The same things were measured in two ways. Each way mixes the same 9 hidden numbers, adds some noise and spreads widely along 6 directions of its own, which tell nothing about the thing.
Some things both ways: the first way, then the second way.
[  2  -1  -1   8  -1  -2 -12   7 -16   5   2  -4  12   7   1   8   4  13
  -2   8  -2  12  -5]
[  2  -6   9  -4  -2 -10  -4  -4   4   4  -2  -6  -1   2  -2  -6   8  -5
  -4   3   2]

[  0   2 -15  -6   1   0  -4   8  -8   8  -4  -3 -10   5  16  -4   8  -2
 -17   9  -2  -9   3]
[  4   1 -15  -6   0   1  -4   1   9   4  -8  -8  -2   4   6  -4  12  -2
   2   5   0]

[ 8 11 -3  1 -4 -3 10 -2  3 -2  4 -4 10 -2 -1  5  2  3 -4 -6  1 12 11]
[  0   0  -1 -12  13  14  -6   7  28  -7  14   2   0 -10 -25   7   1  -4
 -18  -7   2]

[  1 -15  16   3  -3   6   1 -11  13 -11  -6   0   2   5 -11   3  -6   1
  -4   4  10   0  35]
[ -8  -8   0 -19  14   8  -3   1  20  11  -7   4   5 -12  -4  -2  -1   0
   0   0   2]

[ -6   0 -13   4  10   3 -13   5  -4  -2   3  -3   0   5   5   5  12   6
   9  -6  -4  -4  -6]
[  2   7  13 -16 -12   3   2 -16  15  17 -16  -1  -5  -7  26  -6  -7   0
  11  -5   3]

[ -3 -15   3  16  -2   0  -3  11   2 -15   3  -9 -17  12   1  22  -2  -6
  -1   0   1 -18  -7]
[  9  -7  18   7 -15 -17   3 -28 -15   0 -12  -5  -3  -4  -6   6   4   4
   8   5 -25]

[  3   3   4   1   0 -14  10  -1   3 -11  -8 -10  -6   0   4   8  -7 -10
  -3   9   3 -10  15]
[  3 -14  -8   1   6   6  -2  10   2  -4   3   2   4 -10 -12   4   7  -6
  -6  -3   1]

[  0  18  -3   1   4  -8  20  -5  -3   0  -1 -10 -11   1  -3   7   4  -5
  -1  -3 -11   2   8]
[ 10  -5   1   3   3   4   2  16   5   9  12  -9   4  -1   2  -1  -7  -5
   1 -11   4]

[ -2  -3   7   9  -6   9   1   0  -4  -7   2   0   6   6  -4   9  -2   1
   4  -5   4  20 -12]
[  2   0   7   4  -5  -5   6 -19   3  11 -10 -10   1   7   6  -6  -2   7
  11   1   2]

[  5   4   8  -2  -4   6   5   8 -14   6  -1  -1 -16   5   1  15   0 -10
 -25   6 -14 -12  -4]
[  3  -5   5 -21   7  -2  -1  10  18   3  -3   5   5   2 -15  10  -4 -11
 -19  -2   0]

[  3 -14   4   5  -8   3  -5   7  -9 -12  -3  -4   9   3   4  22 -11   7
  -2   0  10  -3   6]
[  0 -12  -6   3  -4  -5   1  -6  -1   4 -12   1   3  -3  10  -3   4  -4
   6  -2  -7]

[  2 -12 -10   6  -4   4   3   7   5   0   1  -7  -9  10   4  -5  -1  -3
 -11   4   5 -12  12]
[  3  -1   3   3  -3 -10   3  -3 -12  -6   5   1   2   2   3   9  -1  -1
  -1   1  -5]

[  2 -12   7   4   0   1  -6   2 -12   4   1 -11  16  14  -2  12 -10   7
  -4  11   4  11   1]
[ -3 -10  12  -5   6  -1   4  -7  -2   9 -10   6   5  -2  -7  -4  -3  -1
   1   5  15]

[ -5   8 -18   0   7 -10   5  -4  13 -11  -1 -11   7   3  10   2  -1  -9
   9  -5   8   2   7]
[ -2  -9 -18   7   4   6   3  -8  -3  -3 -10  -3   2  -1  -7  -1  15   4
   5  10  10]

[  1 -12  -3   9  -3   4 -19  16 -13  -4   2  -2  -2   8  14   8   4   2
  -4  10   5  -5 -21]
[  8   8   0  -2   4  22 -11   4  35   9   1   2  -4  -6  -7 -13  -4   4
   3 -23  -8]

[  5   9  -1  -4   3   4  18  -9   2  -6   4  -9   4   1   0   4  -7 -13
   8  -9   1   8  -3]
[ 10  15   3  -3 -11  17   2 -16  13  -8  -3   4 -10  -4  -5  12  -2   7
   2 -10  -9]

[ 11 -10   1   2  -7   2  -4   8  -5  -1   5  -9   1   9   6  11  -4   1
 -14   5   5  -9   2]
[  0  -3  -6   6  14   8  -7   1  25   0  -4  -2  -4   2 -18  -6   8  10
   8  -3 -13]

[  7 -11 -21   1  -6   7  -6  18 -21  -1  -4  -4  12   4  11   3  -7   9
 -10   6   8  -7   8]
[  0  -8 -12   4  -3   4   4  -1  15   1 -12   1   5   6   4   0   3  -5
  -3  -8   7]

[  9  -5  16   3 -19  -1  -2   5 -12  -1   2  -1   8  -2   3  23 -13   5
  -5  -5   4   6 -10]
[ -2  -6 -12   0  10   3   5   2  28  15 -15 -17   0  11   9 -12   4   2
  12   6  12]

[ -1  15  -2  -2  -3  -8  -5  10  -8   6  -4   5 -12  -5  13   0   6 -14
 -15   5 -15  -7 -15]
[  2  -1 -14 -19   8  12  -2  12  34   4  -2  -8   2   6  -9   3   7  -9
 -15  -3  15]

[ 15 -23  16  12 -16  -3   0   2   5 -16   0  -2   6   1  -5   5 -21  -2
  -4  12  16  -5  18]
[ -2 -12  -4  13   4  -9   1 -13   5  -9  -5  -5   0   8 -18   1  12   4
   1   4 -12]

[ -6 -20  -3   6  -4   7  -1   4  10  -5   8  -7 -13  13   1  30 -11  -9
  -8  -6   4 -22   2]
[  3   0  -9 -10   5  -1  -2   9   4   8  -6   0   3   6  18   0  -2  -2
   8  -3  -6]

[13 -5 19 -3 -9  1 -5  2 -2 -8  2 -2  5  0  8  9 -9 -9 -7  2  8 -2 -8]
[ -3  -7  -5  -2  12   1  -2  -9  12 -12 -11  12  -1   0 -27   6   7   1
  -8   6 -12]

[-4  2  9 -5  3  7  5 -5 -4 -1 -2 -5  4  6 -1 17 -5 -6 -6 -6 -3  6  3]
[  0  -2   0 -14  -4   6  -2   1   5  10 -10   4   1  -7  19   1  -1  -1
   9  -7   3]

[ 14  21  -1 -16   6   0  15 -14  -3   0   5 -11   0  -5   7  -4   8  -1
  10 -12  -1   2   2]
[  7  10   4   4   1  12   2 -12  16  -4  -6   7 -12  -6  -6   1  -6   7
   8  -4 -18]

[ 13  -9   8   3  -3 -16  -3   5   0  -4  -3  -8 -13  -2   4  -1 -11  -7
  -4  17  -1 -29  14]
[ 3 -6 -5 -3  3  1 -1  5 18 -1 -7 -4 -5  1 -3  2  8 -5 -1  2 -3]

[  2 -10   6  -6   2   9  -9  -5  -6   3  -3  -6  15   6   0  -1  -3   8
   0  -2   4   5  14]
[  1   9  -3 -22   4  22  -7  -8  40   6 -18   3  -9  -6  -8   1   6   7
   5  -5  -7]

[  7   6  -2   1  -6  -3  -1   5  -7   9  -3   3  -1  -1   1  -3   1   1
 -18  10  -7  -1  12]
[ -1 -11  -3  -8   8  -9   2   0   8   0   1  -7   5  10  -5   0   3  -9
 -10   5   7]

Other things, the second way, with their names:
z405: [ -2   2  -9 -12   7  12   4   4  13   9  -6   1   6   0   1   1   0  -2
  -5   2  26]
z989: [  5   4   9   3   6  -9  -3  -2  -2   2  11  -3   2  -1 -11  -2  -4   2
  -4   3 -12]
z532: [  8   0 -15   2   0   1  -3  -4  10  -6  -4 -12  -8  10   1   3  11   4
  10   1 -20]
z772: [  7   7   8 -13   2   4  -6   8  -4   0  17   6  -1 -12   3   3  -6  -6
  -9  -5   0]
z722: [  0  -4  -1 -13   3 -14  -6   9  -1   7   5 -19  -3   2  16  -2  14  -4
   4  14   4]
z767: [  5  -1  -2 -12   7   2  -5   0   6  -2  -2  -2  -1  -1 -27   6  15  -1
 -12  13   2]
z760: [ 5  6 -3 -7  3 10 -6  2 21 -3  9 -9 -6 -2 -8  4  7  3 -2 -6 -4]
z385: [  8   3  -1 -10   1   7  -2  11  14  11   0  -3   0  -3   8  -4  -3  -5
  -2  -7   5]
z410: [  4   0   6  -3  -2  13   2 -11  19   2   4  -7  -3  -3  -2   2  -5   6
   7 -14  -2]
z29: [ -2  -7  -2   5  12  -5  -3  -8  12   1  -7  -3  -1   3 -18  -9   8   4
   1   9  -8]
z793: [ -3   0  -4   1  12  15  -4   5  33  11  -7  -8  -4  -3  -2 -13   5   9
  13  -3   9]
z809: [ 5 -5 12  1 -1  5  2 -5  0  3  6  0  1 -7 -5  0 -6  0  0 -9  4]
z28: [ 2  1  3 -5  4  2  1 13 17  9  7 -6  2  5 14 -4 -7 -5  0 -9 12]
z209: [  2  -3   5  -4   7  -3   0  -7  13   1  -4  -1   1   4 -16   2  -1   2
  -3   2  -8]
z852: [  3   0  -3   1   2   6  -6  -1  16   4  -5  -1  -3   9   4  -9   4   5
  10 -12  -5]
z221: [  4   1   4 -10  -2  -2  -6   7  10   6  -1   7   1   2  16  -4  -7  -8
  -2 -14  -8]
z666: [  4   0   1   4 -12 -13  -2 -18  -6  -5  -6   1  -3   9  10  -3   6  -3
  -1  -2 -10]
z861: [  9   7   5   6 -11   0  -1 -11   2   3  -6  -6  -7   5   8  -1   4  10
  16  -4 -13]
z49: [ -7 -12  -3 -14  11 -14  -2   0   7  13 -18  -7   3  11   7 -13  11  -6
   2  17  12]
z515: [ 1  1  5  3  6 -8 -1  3 10  4  4 -6  1  7 -3 -5 -1  0 -1  1 -2]
z211: [-3 -4  1  5  4 -3  1  3  2  4  0 -8 -1 -2  4 -3  7  3  7  8 11]
z238: [ -3 -16  -8  -3   5 -11   5   1  -4   9 -15  -6  10   3  -7  -2  12  -8
  -9  18  20]
z929: [  5   3   8   0  -2  -4  -4   3   8  -3   4   7   3   4  -6   5  -4  -4
 -11 -12 -10]
z807: [ 3 -8  0 -4 -3  7 -2  5  4  3 -1 -1  3 -7  0  5  5 -2  1 -9  7]
z233: [ -1 -12  16 -12  -8 -12   4 -21  -3  -3 -10   2   0  -4  -8  10   3  -9
 -12   8   2]
z821: [-1 -6 -1  3  6 -1 -2 11  6 -3 12 -2  2 -5 -1  3  1 -4 -4 -3  2]
z878: [  1  -2   4   2   6  -3   4   1  13  14  -5 -10   4   4  -4  -9  -1   1
   1   6  13]
z708: [  6  -4  -6  -5   6  12  -1   4   3   6   0   1   3  -9 -10  -3   1  -3
  -3  -1   8]
z360: [  4  -9  -6  12   2  -3  -5  -2   1  -4  -5  -3  -4  -1 -10  -3  12   3
   6   2 -15]
z118: [  4   3  -1 -10   5  13   2   1  10  12  -1  -3   6  -5 -12  -1  -1   0
  -6   1  20]
z902: [  3   2 -11 -19   9  16  -3  15  35  12  -5 -12  -1   3  -3  -1   9  -2
  -4   1  21]
z714: [  0 -17   2   8   7 -15   4   7  -7  -3   1  -7   4   4  -9   7   7  -4
  -1  10  -2]
z574: [  3  -7  -6  11   1 -15   1   0   4   1 -12  -1   4  19   3  -3   3  -3
   1   0 -11]
z885: [  2 -10 -14 -13  22  17   2  18  31  14   3  -6   9  -4 -11  -9  -8 -10
 -10  -6  18]
z338: [  6   0  -6  11  12  19  -3   7  13  -5  12  11  -1  -5  -8  -4 -12   5
   7 -23 -15]
z120: [ -3  -6   2 -11   1 -10  -7  -5  -4  -2  -5   4  -2  -6   3   4   9  -3
   0   7 -13]
z611: [  5  -3  -9   4  -2   0  -5  10  12  -7   3  -7  -3   3   2   7  11  -1
   1  -7 -10]
z599: [  6   3  -8  -5  -4   3 -15   8   9  -9   3   3 -10   6   8   1  15   0
   5 -12 -16]
z46: [  4  -4  -5 -11   3   2   1  -2   3  10  -9  -5   2   0   1  -3   3  -3
   1   6   7]
z403: [ 17   7  16  -1  -5   0  -5  10  12  -2  12  -1  -7  -5  -7  10  -8  -2
  -4 -14 -24]
z59: [ -3  -3  -1 -10   9  -4   7   3  14   6 -13  -4   3   8  -5   5   3  -3
  -5  15  15]
z337: [ -1  -4   8 -10   1   5   0  -5   2   6  -2   0  -1  -1   6  -1  -1   2
   7  -5   7]
z446: [  3  -3  -5  18   4  -6   0   7  14   7  -3 -16   2  18   3  -5   5  10
  16  -6  -6]
z396: [  5 -15  -6  10  12  -9   6  10   0   8  -4  -7  11  15 -12  -3  -2  -3
  -2   2   4]
z380: [ -3  -6 -14  -1  11   7  -8  19  15  -7  -5   1  -3   4  -7   9  19   6
   7   1  -2]
z691: [ 11  -1  -7 -12   0   1  -4  -1  16  -3  -4  -7  -3   6 -17   6   9  -6
 -12   1 -11]
z104: [ 0 -7 -7 12  5 -8 -2  5 -7 -5  6 -5  2  7  2 -1  8  2  6  1 -3]
z161: [ 0 -3 -3 -1  7  3 -3  0  9  7 -1 -6  0 -3  0 -8  5  2  6  1  3]
z61: [ 3  3  3 -2 -7 -5 -5 -1  5  0  1  0  1  3  5  0  5 -4 -7 -6  0]
z679: [ -4 -17  -7   9  -1 -16   1  -9 -19  -8 -12   7   2  -3   3   3  11  -4
   3  11 -12]
z10: [  0   2  -3  -5   8   2  -2   1  15  -7   6   6   0   7   1   6  -7   1
   0 -12 -15]
z413: [ 5 -4  0  6 -4  1 -5 -2  5  1 -9 -1 -2  0 -7 -2 12  3  3 -2 -1]
z35: [  3  -5   5   9  -7 -21  -7 -14  -4  -6  -3 -11  -5   4  -8   1  18   3
   2   8 -23]
z633: [  5  -7  -7 -12  -3 -14 -12  16 -12 -22  13   3  -5  -1  -3  25  19 -10
 -13   3 -21]
z285: [  0  -3  10 -26  -1   4 -10  -8   9   6  -5   9   0 -11   0  -1   3  -5
  -6  -6  -3]
z162: [ 4 -4  0 -9  2 -7  1 -1  6  4 -3 -4  1  7  2 -2  0 -7 -5  3  0]
z247: [  7  -2  -6  -6   3  11  -8  12  11   0   6   5   0  -3  -1  -3   2  -6
  -4 -14  -2]
z66: [  0  -7  -5   7  10  -6  -7  15  -2 -17  14   7   1  -2 -17  10   9  -3
 -11   0  -9]
z359: [ 3 -4  6 -7  8 -8 -4  4  3  7  4 -1  5 -1 -5 -3 -3 -4 -5  0 -6]
z13: [  2 -11   7   2  -5  -6  -4  -6  -1 -10 -12   8  -3   1 -13  13  11   3
   3  -2 -20]

Some of these things the first way, each followed by its name:
[ 11   2  16   7 -12  -7  -3  11  -2  -5  -5   2 -18  -2  11 -11   7 -11
 -16  13  -3  -7 -10]
z821
[  6 -10 -25   2   3   5  -9  13 -11   6   3  -2   4   9  10  -6   0   5
 -15  18   5 -10  11]
z666
[  1  23   2 -10  10  -4  15  -9  -3  13   3  -7   7   6  -5   6  -1 -12
 -18   1 -16  11  10]
z337
[ -4 -11 -19  15   3   0  -7   8   0  -6   6 -12  -3  12   3   9   6  11
  15  -5   6  -4  -4]
z878
[  1  19  14   0   2  -6   3  -8   5  -6   0   4 -14  -7   0   4   5 -15
   3   0 -11   0 -11]
z162
[  2  13   0  -6  11  -1   9   0  -4   6   5  -3 -12  11   0  24  -2 -23
 -35  16 -15 -14   7]
z285
[  4   2  20  -4  -4  -1   8  -6   2   1   0 -14  17   5  -4  13 -14  -4
  -1 -15  -1   9   4]
z380
[ -2   9   3   2   1  -1   7  -4   5  -6   9  -8   0   2   0  21   0  -5
  17 -24  -5   4 -19]
z59
[  3   9  10   2  -5  -3 -14  10 -16   4  -9   4   1  -2   8  -7   9  -2
 -12  10 -12   5 -11]
z233
[ -4  25   2  -3   5  -1   5  -3  -4   0  -5  -1 -13  -4   6 -10  19  -6
   3  -7 -16   7  -9]
z396
[  3  13  -7  -3   4  -3   2  -2  10  -9   4  -4  -1  -1  10   1   8 -10
   5 -10  -2  -2  -6]
z338
[  7  12   4  -2  -2  -4  10  -6  -5   4  -1 -12  10   2   1  -5   5   8
   2  -3   0  19   4]
z211
[  9   7  10  -4   3   6  10 -12  -5  -6   6  -2   4   0  -8  16  -6  -4
   4  -5  -3   4   5]
z221
[  1  10  16   3   2 -13  -5  -8   8 -15  -5  -3  -7  -6   6  -7   9  -8
  19  -1  -3   3  -8]
z360
[ 0 12 -6 -5  9 -9 11 -7  2  6 -4 -8 -7  1 -1 -5 -2 -7 -5  6 -9 -5 17]
z902
[ -2   5  10   5  -2  -9  -7  -3  10 -11  -9   0  -3  -9   2 -16   6  -1
  19  -7  -3   2   2]
z611
[ -3  12  -6  -3   4  -5  -2   3  -6   6  -3   0 -14   0   8  -2  10  -4
  -8   4 -12  -7  -1]
z691
[ 10 -10  23   0  -5  -5  -4  -5  -5   4   2  -2  -1   6  -7  18 -18  -5
 -16  19   0  -5   9]
z49
[  7  -9  -3   2  -1   2   9   5 -19   0   5 -18  15  15   0  24 -15   3
  -7   7   7   5   3]
z413
[  8  14   9  -2   2   4  12 -11  -6  -6  -1   1   1  -1  -4  -7   1  -7
   3   7  -2  17   0]
z61
[ -1  19   5  -5  -2  -8   8  -6  10   0   2  -1  -9  -5   4  12   1 -14
  -1 -15 -10  -6  -5]
z532
[  0  -8  -9  11   0  13  -8   7  -5  -9   6  -3   6   8   2   2   7   9
  13  -8   6   5 -11]
z929
[  2 -12   5  13  -9  -2 -19  15  -3  -1  -1   2  -8   3   5  -6   1   0
  -2   9  -1  -7 -14]
z28
[ -1 -11  17  16 -13  -5 -13  12   4  -8  -3   5   0   3  -1   5  -9 -10
  -6   7   0   2 -12]
z410
[  6  10   9  -3  -5   6   0   0  11  -2   4   8 -10  -4   3  -2   6 -19
 -13  -7  -8  -7  -9]
z10
[  5 -10   5   3  -3   4 -11   7   1   2  -7   1 -15   4   4 -20   7  -1
 -11  16  -1 -10   7]
z209
[  8  -7  -1   7   0 -10   5  -2  17 -13   3 -12  -2   4   0  -2  -4  -4
   9  -1   9  -8  12]
z66
[  0   0  12   2  -2  -4 -14   1  -6   5   3  -4  22   1   1  11  -7   3
   5  -6  -3  15 -14]
z599
[  6   0  -3   2   1   2  -6   0  -1   1  -7  -3  -3   1   1 -27  17  15
  -1  10   1   2  24]
z35
[ -4   6 -14   6   1   0  -1   6 -13   5   3 -11  21  11   1  13   4  16
   1  -7   0  21  -1]
z809
